There are 5 ways to turn a row about zero (a turn may also mirror it). The second row of each pair is the first, turned, with some noise. The first 45 pairs use one turn. New pairs use 3 turns, one after the other, and a turn may come again.
Some pairs, each with its turns in order after it:
[-29  10  -6  24  -4 -17  25  11]
[ -5   0  16  17   3  43  -1 -10]
Susov

[23  1  0  1 37  9  5 -1]
[ 20   7 -26  -4  -8 -19 -10  19]
pelob

[-38  -3 -29 -10  -8  36  21  25]
[-22  17  38   3  28 -19  -6 -38]
Vur

[ 17  16   4  -5 -24   0   1 -93]
[-37   9   8  39  14  -1  61  52]
Lizu

[-22   6  20 -23  -6  -5  36 -31]
[  4  -7  12 -24  16  27 -44  -7]
pelob

[-10  -1  -1  39   0  23   0   5]
[ -8 -20  -6  20   6  16 -30   0]
Lizu

[-20 -29  19   5 -24 -16 -12 -36]
[ 29   3 -20 -24 -15  12  -4  39]
Vopi

[ -4  33   5  14 -23  -2   7 -39]
[-35 -16  -5   8  21  -6  18  37]
Lizu

[  9  11   6  10   9 -41  33 -31]
[  6  34 -14   2   1  19  18  46]
Vur

[-22 -35  10   5  -5 -21  22 -12]
[-25   3  29 -15  -7  10 -26  16]
pelob

[ -2  -7  23 -27  10 -27 -24  22]
[-41   6 -22  -1 -29  -4 -11  16]
Vopi

[  7  20   3 -22  16  -1 -17  16]
[-11  10 -14 -14  23 -16  12 -17]
Susov

[-22  -2 -19  -9  -5 -31   4  -4]
[-17   5  -3 -24  10  15  21 -19]
Lizu

[-20 -27 -20  30 -13  -8 -14 -16]
[-28   6  10  18  18  32  -3 -22]
Lizu

[ -1 -21  24   2  14   4   5 -22]
[  3  22  13   1   3  -4 -30  14]
pelob

[ 27 -18 -42   0  -5 -12 -30  22]
[  0 -17 -27  45  12 -16 -32  -4]
Vopi

[-25 -42 -27 -12  11  29  -6  19]
[  6  16  11  -4 -37  42 -23 -23]
Lizu

[ 27  -3 -38 -11   4  -3 -15 -42]
[ -7  22 -13  26 -44  27   2 -15]
Vur

[ -1 -14  -7 -15 -52   6 -11  -2]
[ 12 -25 -31 -29  18  -6 -15   8]
Vopi

[  8  -1 -19 -27 -46  13 -41   2]
[-27  17 -10  16  36   2  37 -35]
pelob

[-17   5 -27  37  33   7  34 -40]
[  3  44  17  50  15  21 -20  22]
Vur

[  5  19  11  32   6  29   5 -20]
[-13 -14 -37  -7 -25  22  -4  15]
Susov

[ -9   8 -23  -9 -21 -19 -16  32]
[-12  23  -1 -37  14  -3 -20 -16]
Lizu

[-14  45  14  -9  -1 -14   6  -9]
[ -7 -10   3 -17 -34  11  26 -23]
Vopi

[-15  15  -4   5   0   8 -47  26]
[ 13 -18 -24  -6  13 -17 -23 -37]
Vur

[-21 -13  23  -5  -3  25  48 -10]
[ -1  -8 -11  44  14  13 -33  24]
Susov

[ 23  -8 -21   2  -7  -8  11 -15]
[ -1  14   4   6 -15  30  12  -4]
Vur

[ 36  20 -32  36  -6   7 -16  -9]
[ 27 -30  13  35   5  15 -21 -23]
Vopi

[  8   8 -28  -1  31  30 -39  -8]
[  5  35 -35 -36 -20 -12  -4 -10]
Susov

[  7   4  16  17   9 -10 -26  19]
[ 17  10  14   8  -7 -12  28  13]
pelob

[ 12  17 -12  32  26  18   9  -6]
[ 21 -15 -24  25 -23  -9 -12  12]
pelob

[ 44  21  12  20  17  14 -35 -11]
[ -6 -12  20  23  -6  48 -33 -10]
Vopi

[-12  50  40  -6 -12 -13   2   1]
[ 48  -5  22  -9  10  34   9 -17]
pelob

[-30 -21  11  12  48  24 -39  -7]
[ 19  56 -35   0  -7   6  23  25]
Susov

[  0  -2  14  26   7 -30  24  -1]
[ 14  10  26  -2 -31 -19  -1   8]
Vopi

[-39   3  30   0  14  52 -39   7]
[  1 -39   5  25   6 -56 -36 -13]
Vur

[ -1 -13  24 -23 -21  12  35   5]
[ 30 -14  26 -20   0  13   9  26]
Lizu

[ -3  57 -28 -14  -4  21  36  17]
[ 22  56  33 -25  -1 -23  -9 -19]
Vur

[ 18  -1  33  29  12 -17 -10   5]
[  0 -18 -12   9 -10   3  45   4]
Susov

[ 34 -15  18   7 -24  18 -27  19]
[-30  -4   3   5 -28 -40  19  10]
Susov

[  6 -14 -21   6 -32  14 -25  31]
[  7 -23   2  -6  11  11  10 -51]
Vur

[-25  20 -35  12   6  40   6  43]
[-21 -27  15  25  44 -18  39  -9]
Vopi

[ 27  18 -35   9   2 -10 -16 -34]
[ -4  -2 -42  28  13  20  10  24]
pelob

[48 36  3 -3 24 44  4 15]
[ 31   7 -36  18 -24 -30 -28  38]
Lizu

[ 27  22 -38  -8  15 -15  47  26]
[  4 -24  -1  10  10   7 -19 -68]
Susov

New pairs, each followed by its turns in order:
[ 69   4 -23  41   0  19 -18 -17]
[-31 -37 -14  40  28 -10   9  53]
Lizu Lizu pelob

[-19 -40  22 -30 -18  -3 -15  22]
[-41   4  12 -13  11   9  41  24]
pelob Lizu Vur

[-22  35  -9  14 -11 -13 -38  15]
[ 34  12  11  16  -6 -20   7 -42]
Vur Vur Vur

[ 33  25 -17 -26 -19  19  -1 -19]
[-32   9  -4 -20  -6  48   5  -8]
Susov Vur Lizu

[12 -7 -8 -3 41  5 23 -2]
[ 17  18 -22   1  22 -27 -12  -5]
Vopi Vur Lizu

[41 24  2 -1 -9 23 -4 21]
[-28 -19  16   7  35  -6   7 -23]
Vopi Vopi Vopi

[-28  -6  13   2  -4  19  38  -3]
[ -1  13   2  48  -6  -6   0 -16]
Susov Vur Lizu

[-40   7  -3  -4  12  26  19  -2]
[19 -2 35  9  1 11 33  2]
Lizu Susov pelob

[ 33  -7 -13  13 -36   5  16  13]
[ 26   2   6  37 -15  20 -15 -16]
Susov Vur Susov

[ -4  12  -8 -24  -2   6 -24  17]
[ 10  -1 -33  15   6  -4 -16   2]
Lizu pelob Susov

[ 17 -24 -30  15  -8 -15  -8  31]
[-12  31  23  -1 -24  -4  32 -19]
pelob Vur Vopi

[  9 -25  28 -25   9  -3 -11  18]
[  4  19   3  -2  -6 -40 -22  10]
Vopi Susov Vur

[ -7   2   3   9 -15 -35 -11   3]
[ -8   8   6  -9   8 -15 -34   6]
Susov Lizu Vopi

[ -1  38 -31 -27  34  10  37  20]
[-31  48 -21   8   1 -18  44  -8]
Vur Susov Vopi

[  1 -15 -25   1 -14 -18 -37   5]
[15 17  5  2 30 37  8  1]
Vopi Vur Vopi

[  8 -12  12 -25  -5 -18   2  24]
[-16   2  -5  10  10  12   3 -36]
Lizu pelob Vopi

[ 11  27 -11 -15  -1   4  19   2]
[  0  -6  12 -27   2 -19  17   2]
pelob Susov Susov

[-20  38  26  24   9  18   1   4]
[ 27 -32  22 -17   9  -5   8 -30]
Vopi Vur Lizu

[  6 -17   5 -22 -36  32  17  30]
[ -5 -27 -35  20   1  -6  39  16]
Vopi Vur Vopi

[ 41  14  19 -37   3  10  16  34]
[  4  34  26  14 -27 -22  32 -29]
pelob Susov Lizu

[  7  27  15  24  24 -15  31  -9]
[ -9  -2  -6  20   5   2 -45  29]
Susov Lizu Lizu

[ 12  12  -3   4 -27  18 -11  25]
[ -7  30  -7  -4  23  17 -13  12]
Susov Vur Vur

[-20  17  47  13  15   3 -19  -2]
[-19  -4  46 -17  -3 -15 -27  -2]
Lizu Susov Vopi

[-28  50  30  10  -8 -22   5  -9]
[ 12 -33 -18 -29  35   6 -34   3]
Susov Lizu Vopi

[  2  -2  14  33  -7 -55  39 -22]
[-14 -60   5  14  -1  -3  44 -24]
Vur Vopi Lizu

[ -8 -10 -13  12  17 -36 -10  14]
[-10  20 -28  -7  10 -19  22  -8]
Lizu Susov pelob

[ 41 -12 -23  -6  28 -22 -37 -28]
[ 31  32  28 -12  25  45  20  -3]
pelob pelob Lizu

[  0  10  29  13 -49   1  36  29]
[-10 -44 -44   5  -3 -17  29 -24]
Vopi Vopi Vopi

[-12   8 -22   7  -6 -12  11 -37]
[ 14  23  18 -26  -7   3 -22  16]
Vur Vopi Vopi

[-12 -13 -18 -21  13 -13 -29  35]
[  0  37   3   8 -15  20   3  35]
Lizu Vopi Lizu

[-64   3  50  32  -2  -5  24 -49]
[-25  17  36 -28  37   5  56  57]
Lizu pelob Susov

[ 12  39 -16  33   9  11 -12  -6]
[ 36  31 -13 -16   2  15  -6  19]
Susov pelob Susov

[ 29 -38  37  -4 -23  42   0  12]
[  4   1   0  28  33 -39  13 -51]
Lizu Lizu Lizu

[  7  -7 -46  49 -29  31  15 -13]
[  1  -1 -25   8  24  62  27  25]
Lizu pelob Vur

[ -2  72 -12  14 -64  -6  -5   0]
[-30 -38 -26  12 -28  32  69   7]
Vopi pelob Vopi

[ 16 -16 -31 -67  33 -17 -45  -2]
[ 29  25  42  27  30 -60  -9 -29]
pelob pelob Susov

[-40  12  10   5  36 -11  19 -11]
[-33  16  21 -17 -26 -13 -11 -27]
Vopi Vur Vopi

[-40  13  16   9 -11 -24 -15  16]
[ 2 24 33 12  2 36  2 -5]
Lizu Vur Susov

[ 16 -23 -54  -5  11 -13 -18 -10]
[-16  -4 -36 -26 -42 -16 -12   0]
Vopi Vur Susov

[  6  -1 -41 -19 -35  29  -3 -13]
[ 20  17 -35  17  13 -11  22 -38]
pelob Susov pelob

[ 24   2  -2 -19 -19 -15  -2 -46]
[-44  23 -21 -12 -19   4   1  17]
pelob Susov Lizu

[-14 -36   5 -13  -1 -34  -4  -3]
[-22   1   2 -11  14  -1  20  41]
Susov Vopi Susov

[-44 -36 -39  25   9  -5   7 -68]
[-13 -26  45 -32 -30 -10 -66 -31]
Vopi pelob Susov

[ 4 -1 -8 -8 25 15 -6 -3]
[25  8 -5 16  2 -8 -9  2]
Vur Vur Vopi

[-26  -2  23  -2  25 -24 -19  34]
[  2  -3 -33   1   6 -39  29  24]
Vur Susov Lizu

[ -7   1  35  -5 -24 -10  12  12]
[ -6   4   2 -22 -19 -26  17  20]
Vopi Lizu Vur

[ -6  -3 -42  42  -4 -28  31   2]
[ 12  -5  31  35  -1 -32 -15  42]
Vur Vopi Vur

[ 21  11 -34   2 -11  29  15 -23]
[-14   6   9  17   3  31  39  10]
Lizu pelob Vur

[  0  23  -1  -3 -12  21 -15 -36]
[-11 -23  36   8  22  -7  -7  11]
Vopi Vur Lizu

[ 22 -43  -5   8 -34  41   6 -11]
[ 26  24 -26  17 -18  42  32   3]
Susov Vur Lizu

